The rows come from 5 hidden closed curves, with some noise, and rows from the same curve form a group. Each curve winds through 6 dimensions. The rows are also pushed far along 4 directions, which tell nothing about the answers.
Some rows, each with its group after it:
[ -1   3   6   2  -5  -8   3  -2  -6   7   7  -9 -14   3  -7  -3   6]
M
[ -9   3  -2  10   5  12  12 -10  -2 -21 -15   4  37  22  14 -18 -14]
Z
[  3  -1  27  17 -13  -9 -10 -22  18 -13   4  15 -11  -8   6   7   3]
T
[  0 -11  22  17   3   0 -11  -8  15 -17   8  10   8 -12   5  23   2]
M
[  6  10 -15  -6 -13   1  10   3  -7  14 -13   2   5   4  -4  -7   6]
T
[ -8  -7  -5   0  -2  12  -1   3  -1   9   6 -17   7  -6  -7  24  -6]
Q
[  5   9   5  -4  -7  -7  -2  -5 -11   8   3   0   3   5  -4  -5  12]
Z
[ -2   4  12   0 -16  -5  -8  -9  -8  21  -2 -18 -11  -3  -2   6   1]
Z
[  5  -8   8  18  -3   1   6 -12  16 -14  -3  11  13   7  -3   6  -1]
E
[-14   1 -12  -3  -1  12   5  14 -18  16  -5 -28   8   2  -1  16 -12]
M
[ -5 -21  20  24  12   5   6  -7  27 -17   7   6  10   4   4  18 -12]
Z
[-22  11 -10   3   2  15  11   0 -14  -9  -5 -20  29  14   5  -1 -15]
M
[-11   1   3  -8 -17   3 -23 -13 -10  17  -8 -21  -1  -3   7  -2 -11]
E
[ -2   3  -1   0   0  -4   9   4  -6   8   7 -11  -9   7 -10  -6   5]
M
[  0  10   3   7  12   1   9  -3   3 -30   7  14  15   7   2  -7   5]
Q
[ -7 -26  12   3   5   4 -28  -6  14  -8   5   2 -14 -17  12   9 -15]
Z
[-18  -5   2   5 -20  14 -11 -10 -13  12 -14 -22  12  -6  13  17 -21]
T
[  7 -15  -9   3  18  -2  17  13  21  -5   4   9  -8   8 -10 -17   7]
Z
[ -8  -7  17  15   5   8  -8  -8  10 -20   2   2   8  -6  12  18 -13]
Q
[  1  16 -25 -11   7   5  14  15 -11  -1  -8  -4  18  13  -7 -12   7]
E
[  8  10   7   0 -12  -6 -17 -19 -13 -12   7   7  -2 -13  -1   3   6]
Q
[ -2  14  12   7 -15   2  -1 -19 -17 -11  -4   9  29  11  10   1   4]
Q
[-14   2   5  -5   2   5 -15   6 -19   1   1 -17   7  -6   9   8  -2]
T
[-12  -9 -30  -6  17  14  16  26   8   2   1 -19  -2   0  -9   1 -11]
Z
[ -5  10  -2  -4  -7  -4  -4  -7  -2  -7   6  -1 -15  -4  -1 -13   3]
T
[  6 -15   7   5 -18  -8 -14  -9   7  11   1   4 -26 -18  -1  12  -4]
Z
[ 10   2  10  -7 -14 -10 -21 -11  -3   8  -2   9 -18 -13   3  -5  10]
M
[-12 -11   8   3  -2   6  -5  -4   8  11   9 -22  -1  -1  -5  16  -7]
Z
[-25  -1  -3  11  -7  16  -1  -3 -24 -10  -7 -19  27  -1  15  15 -23]
T
[ -4  16  16  14  -6  -2  10 -16  -8 -17   5   4  20  11   1   1  10]
Q
[  7  -9   7   5  15  -4  -2   9   7 -12   1  15  -2  -2   5   0   2]
Z
[-16   8 -14 -10   8   4   6  17 -14   7  -4 -16  17   7   7  -6  -9]
E
[-22  -4  14  10   5  13 -15  -5 -13 -18   0 -12  27  -1  19  14 -15]
T
[  1  23 -10   0 -11   1  16   3 -20   3 -21   0  17  10   5 -12   5]
T
[ 12   0   3  -6   2 -14  -8   2  -1   1   1  18  -7  -1   2 -12  11]
E
[  0 -17  25  12   0  -8 -15  -4  10   0  13  -1 -25 -15   2  21  -4]
M
[ -7  -8 -26  -6  17   8  16  19  26  -1  11  -8 -10   0 -16   2  -6]
E
[ -2  -2  19  15  10  -1   8  -4  18 -20  14  11   4   4   0  10   7]
Q
[ 15  -3 -11  -1   8   1  12   5  16  -1  -4   3  -4  11 -16 -13  14]
E
[  8   8 -14  -5   8   3  13  18   3   0  -8   5   8  -1  -6  -5  14]
M
[  0  -4   7  11  11   2   8  -1  13 -18  -1  14  16   9   4  -5   5]
T
[-11   6 -15  -2  14  15  16   1  -2 -15  -1 -13  27  19  -5 -18  -2]
Q
[ -4 -15  10   3  15  -2  -8   8  12   1   9  -5  -4  -3   1   5  -1]
E
[ -8   2   0   7   4   9   4  -2   3 -14   4  -2  22   1   0  12   0]
M
[ 10  -5  10   6 -11 -14  -6 -16   9 -11   7  25 -21  -9   1  -9   7]
T
[ -6   9 -16   9  -5   3  25  -8   2 -18  -1   5  23  19  -6 -18   0]
Z
[ -8   3 -11   6  -3  14  17  -1  -4  -2  -1 -10  27   9  -7  10  -5]
Q
[  5  -4  -5   6   5 -15  18   1  24 -15  13  27  -9   3  -4 -14   1]
E
[ -5 -22   0  -6   1   7 -18   5  17  14   0 -11 -27 -19   4  12 -12]
T
[ -7  -5   4   3 -11  -1  -9 -13   1  -3   7  -4  -3  -5   0   3  -5]
Z
[ -3   5 -16  -3  -7   5  13   9   1  14  -1 -15  -3  -5 -13  12   2]
M
[ -6  -5   7  12   8   4   8   0  18 -13   1  -1   3   4   0   2  -2]
T
[-11  -6  24  17  -2   9  -6 -16   0  -9  -5  -7  22   6  13  10  -9]
Q
[ 12   1   3 -16  -9  -3 -24  -4  -6  23  -5 -12 -19  -6  -9  -6  15]
E
[-15   4 -15  -2  -8  19   2   3 -10   9 -18 -23  24   2   7   8 -15]
M
[  6   3  -4  11   5  -3  22  -1  -3 -18   3  20  20  18  -3 -10   5]
M
[-15 -18  -7  -6  16  11  -3  15  -4  13  13 -26   0   3  -6  12  -7]
M
[ -8  16  -7  -1 -12   7   4  -2 -20   6  -2 -17  16   0  -5  12  -1]
Q
[ -5  17  -6 -14  -7   1  -6   2 -28  12  -9 -15   9   4   4  -8   2]
Z
[  3  14   7  -1  -5  -1   0   0 -18   3  -4   3  14   4   3   4  11]
Q
[-10   7 -22   6   4   6  27   3   2 -21  -9  16  37  18   8 -11 -19]
E
[  1  17  -2   1 -10  -4   6  -9 -11  -3  -1  -1  17  10  -7  -6  10]
E
[ -2   8  14  -4 -22  -3 -23 -21 -11  11  -7  -8 -13 -10  10   0  -4]
Q
[  7  -9  -5 -18 -12  -8 -20   4  -2  35  -5  -8 -27 -14  -3   0   1]
E
[  1  10 -27  -9 -10  -2  21   3  -7   6  -1  -1  -9   7 -13 -23   7]
T

New rows, each followed by its group:
[  7  26  18  12 -15 -13  14 -19  -5 -14   4  17   7  12  -1 -10  20]
Q
[  9  21  -7   2  -4  -2  14   4  -7  -7 -12  12  17   3  -2  -7  15]
M
[ -6  -2  15  15  -8  -1  -6 -11   1  -8  -6   2  12  -1  12  13 -13]
E
[ -8  31   6 -11 -29  -3 -16 -12 -28  20  -8 -23   1  -5   4   4   8]
T
[ 17   0 -15 -11  15  -2   8  12  12   1  -3   8  -9   9 -14 -24  18]
E
[ -3 -13  10   2   6   3 -13   8 -12   9  -2  -9   5  -4   8  15  -3]
M
[-17  -1 -17  -5   0  17  -1   5 -19  -2 -10 -12  25   3  11   0 -16]
T
[ -6  15 -14  -4   2   2  15   5  -4  -5   1  -9   0   7  -7 -12   2]
M
[  2 -13   2   6  18   3   6  16   0  -2  -1   2   7   4   1   7   1]
M
[  0  25  21   3 -29  -9 -12 -23 -26  11  -6  -5   8  -1   7  10   3]
Z
[ 12  -2  10  10  -4  -7   2  -7  10 -13  10  18  -8 -10  -6  16   7]
Q
[-16   5  10  -2 -14  14 -15 -11 -20  19 -13 -26  25   1  15  22 -20]
Z
[-13   7  14  10 -21  -1 -14 -14 -24  -5  -2  -8   1 -12  13  17 -12]
T
[ -6  17 -14  -1  -1   0  18  -3  -2 -17   0   3   4  11  -3 -24   4]
T
[  3   5  -6  -1 -16   0  -3  -2  -8  12  -7  -3   5  -4  -2  13  -3]
E
[ -1  22  -4   0  -5   0   7  -7 -11  -9  -9  -5  16  15  -2 -17   7]
E
[ -8  -1 -12 -16  -6  -9  -5   6   1  23  11 -11 -20  -8  -6  -3  -3]
E
[ -7   8  17   3 -18   5 -14 -18 -17  11 -12 -10  20   0  16  16 -14]
Z
[-21  -8  -4   0   2  16  -2   5  11  10   3 -30   5  -1  -2  16 -11]
T
[ 21  16   6   1  -7 -18  14  -8   9  -1  -2  28 -16   5  -5 -15  14]
Z
[  0  -5  15   8  -2   6 -21 -14 -11 -18  -7   7  17  -8  16  10 -10]
Q
[-21   6  15  11 -13   7 -16 -23 -15 -20  -2  -6  22   0  19   5 -15]
T
[  9  -6  -5   4   5  -9   5   3   6 -17   2  26 -19  -9   3 -11   1]
T
[  1  -5 -17  -2  24   6  20  21  25 -12  13   4  -1   0 -16   1   9]
M
[ -2  -1   2   3 -13   5  -4  -7   5   6  -6  -1   6  -4   3  12  -3]
T
[  2 -11  33   8  -2  -5 -27 -19   6  -5  -2  10  -5  -7  18   5  -8]
Z
[ -8  14 -32 -16  11  15  16  22 -16   8  -9 -21  27  16  -8  -8   1]
E
[ 19   5   8  11   2 -11  11  -9   3 -20   5  25   2   4  -8 -10  20]
Q
[ -8 -15   7  16   8  10   5  -3  32 -16   6   5   7  -1   1  17 -10]
T
[  1 -12   8   0  -2   0 -21  -8   8   1  14 -12 -26 -22  -8  15  -2]
Q
[ -4  -9   7   1  -4   4 -19  -9   1   1   9 -17 -12 -18  -5  17  -6]
Q
[  2  22  -4   7  -2  -4  19  -1  -1 -18  -3  10  11   5  -3  -6   9]
M
[  6  12 -12  -7   1   1   9   1 -11  -2 -13   4  22  20  -2 -26  10]
E
[  2  -8  26  16  -8 -13 -14 -12  -1 -12  12  12 -17 -16   6  14   3]
T
[ -3  -9  -9  12   4   4  14   7   1 -16   4  11   8  -4   0  13  -7]
T
[ -5   9   0 -14 -11  -2 -17   1 -18  23   4 -25  -3  -4  -8   7   8]
E
[  4   4 -14  -2   4  -2  19   3  20  -6   6   5 -14   4 -14 -17   8]
M
[-12   2  16  12 -19   6 -11 -21   2  -3  -4  -6  15  -2   9  17 -10]
T
[ -4  15  22   5 -19 -10 -20 -23 -17 -13   0   7  -4  -7  14  -7   3]
T
[  8  -1   9  -1  -9 -13 -19  -9   3  -8   3  24 -12 -15  10   5  -4]
E
[ -6  -9  12 -10  10   4 -15   6   2  21   9 -21  -7  -3  -1  11   0]
Z
[-10  -9  -1  16  15   9  22   6   7 -15   5  -6  17  16  -3   2  -8]
M
[-12 -10  -8  -4   1   8 -10  11  -1  10  -1 -21 -11 -13   1  14 -13]
Z
[  1   5  -8   2  10   0  16   7   4  -9   6   0  14  13 -11  -6  10]
E
[ -3  -1 -19 -10  12   7  13  19 -13  12  -6 -14   7  12  -4 -12  -1]
M
[  2   9   1   1  -7 -13   1  -3   6  -5  10  10 -13  -7  -5   4   2]
E
[-13  -3  -1  15  11   9  16   5  -2 -18  10  -6  23  10  -2  18 -10]
M
[  2  -3  10  15  11  -7   6  -4  16 -29  10  17  -3   3   0  -9   5]
Z
[ 17  -7   3  -7   8 -15  -3   8  14   7  15  14 -30  -8 -13  -4  19]
Z
[ -5  -1 -13   8   1   3  17  -6   8 -23   0  10  15  12  -3 -15  -5]
Z
[ -4  16 -14   1  -7   7  18   2 -13   0  -2  -9  19   7  -9   6   2]
Q
[  9  14   4  -4  -7  -8  -7 -14 -11  -8  -2   5  -7  -1  -2 -21  12]
Q
[  5  22  -8  -6  -4 -13   8  -6  -3  -9   1  13  -1  11  -4 -30  12]
E
[  5  -1   8  -9  -9  -5 -22   5 -15  26  -7 -14 -10 -10   1  10   6]
E
[ -5 -22  -7  -4  18   5  -4  21  19  11   7 -17 -26 -13  -6  13  -8]
Z
[ 12  30 -22  -6 -26  -6  20  -5 -19  11 -19   5  11  14 -11 -16  11]
E
[ -4   3   4  -6   4  -2  -2   6   0  10  16 -16 -15  -5 -12   8  14]
Q
[ -1 -10 -13   1  28  10  23  29  23  -2   5  -3   6   7 -11   5   8]
T
[-17  18 -17  -5   0   2  17  11 -16   3  -1 -15  23  11   1  -4  -7]
E
[  1 -21   1  12  16   2   9  13  10 -12   4  11  -2  -3   2   5  -3]
T
[  8   1   3  -3   0  -1  -1  -3  -3   3  -8   9   3   7   4 -13   8]
Q
[ 24   6   3   4   8 -16   8   6   9 -13  -1  29  -9   2  -7 -11  22]
E
[ 12   3   7   1  -5 -13  -3  -6  -8  -2  -3  16 -13   2   4 -14   6]
M
[ 19   8   9   8   3 -15  15 -12  17 -25   9  40  -5   8  -5 -19  21]
Q
[ 0  1  1  6 -9  2 -2 -3  2 -6 -6 10 -1 -9  7 12 -7]
T
[  1   7  11  17  -2   1   6 -10   1 -25   1  14  15   1   4  12  -2]
Q
[  8 -10  12  11   7 -13   5   1  15  -7  14  11 -25  -3  -7   2   6]
M
[  2  29   0  -6 -17  -6  -3 -12 -20   4 -10  -9   3   9  -3 -19  12]
E
[  3  12  -5  -3  -5  -4   4  -2  -6   1   3  -2   7   7 -11  -5  12]
E
[ -3  -4   3   9   0   3   3   4  -5  -3  -2  -1   4  -2   4  16 -10]
M
[  2  -8 -13 -10  13   8   3  15  -3  12   2 -16   1   1 -12  -2   7]
Q
[  2  -5  -4  -3  12   0   2   9  11  -2  11  -2  -2   1 -11   4   8]
E
[ -7  -1  16  16 -21   7 -13 -24  -9  -2 -11 -10  28   4   8  17  -9]
E
[ 10  -9  20   2   0  -6 -16  -8   6  -1  -2  18 -10  -5  10  -3   7]
Q
[  6  -2   6 -11  -3 -16 -12   1   5  17   4  -2 -30  -6  -3 -14  10]
E
[  3  16 -18 -13   1  -4  11  14 -20   8  -1  -3  -2   5  -7 -11   9]
M
[ -9  14  -4 -14 -31 -10 -15  -6 -23  32  -9 -16 -10 -10   7   2 -10]
E
[  4 -16  14   9  20  -9  -1   6  23 -13  13  13  -9  -1  -1   1   5]
E
[ -7   0  -6   2 -10   8   4  -5  -2   6   0  -8  13   1  -2  15 -10]
Z
[ -5  -1 -26 -16  25  11  17  22  12   3   6  -7   2  11 -11 -14  -1]
Z
[ -5  -3 -18  -4   4   2  15  11   2   4  12  -9 -13   4 -13   2  -6]
M
[-12 -15   0   5   0   7 -11  -7   7 -11   4  -3   3  -6   5   5 -14]
Z
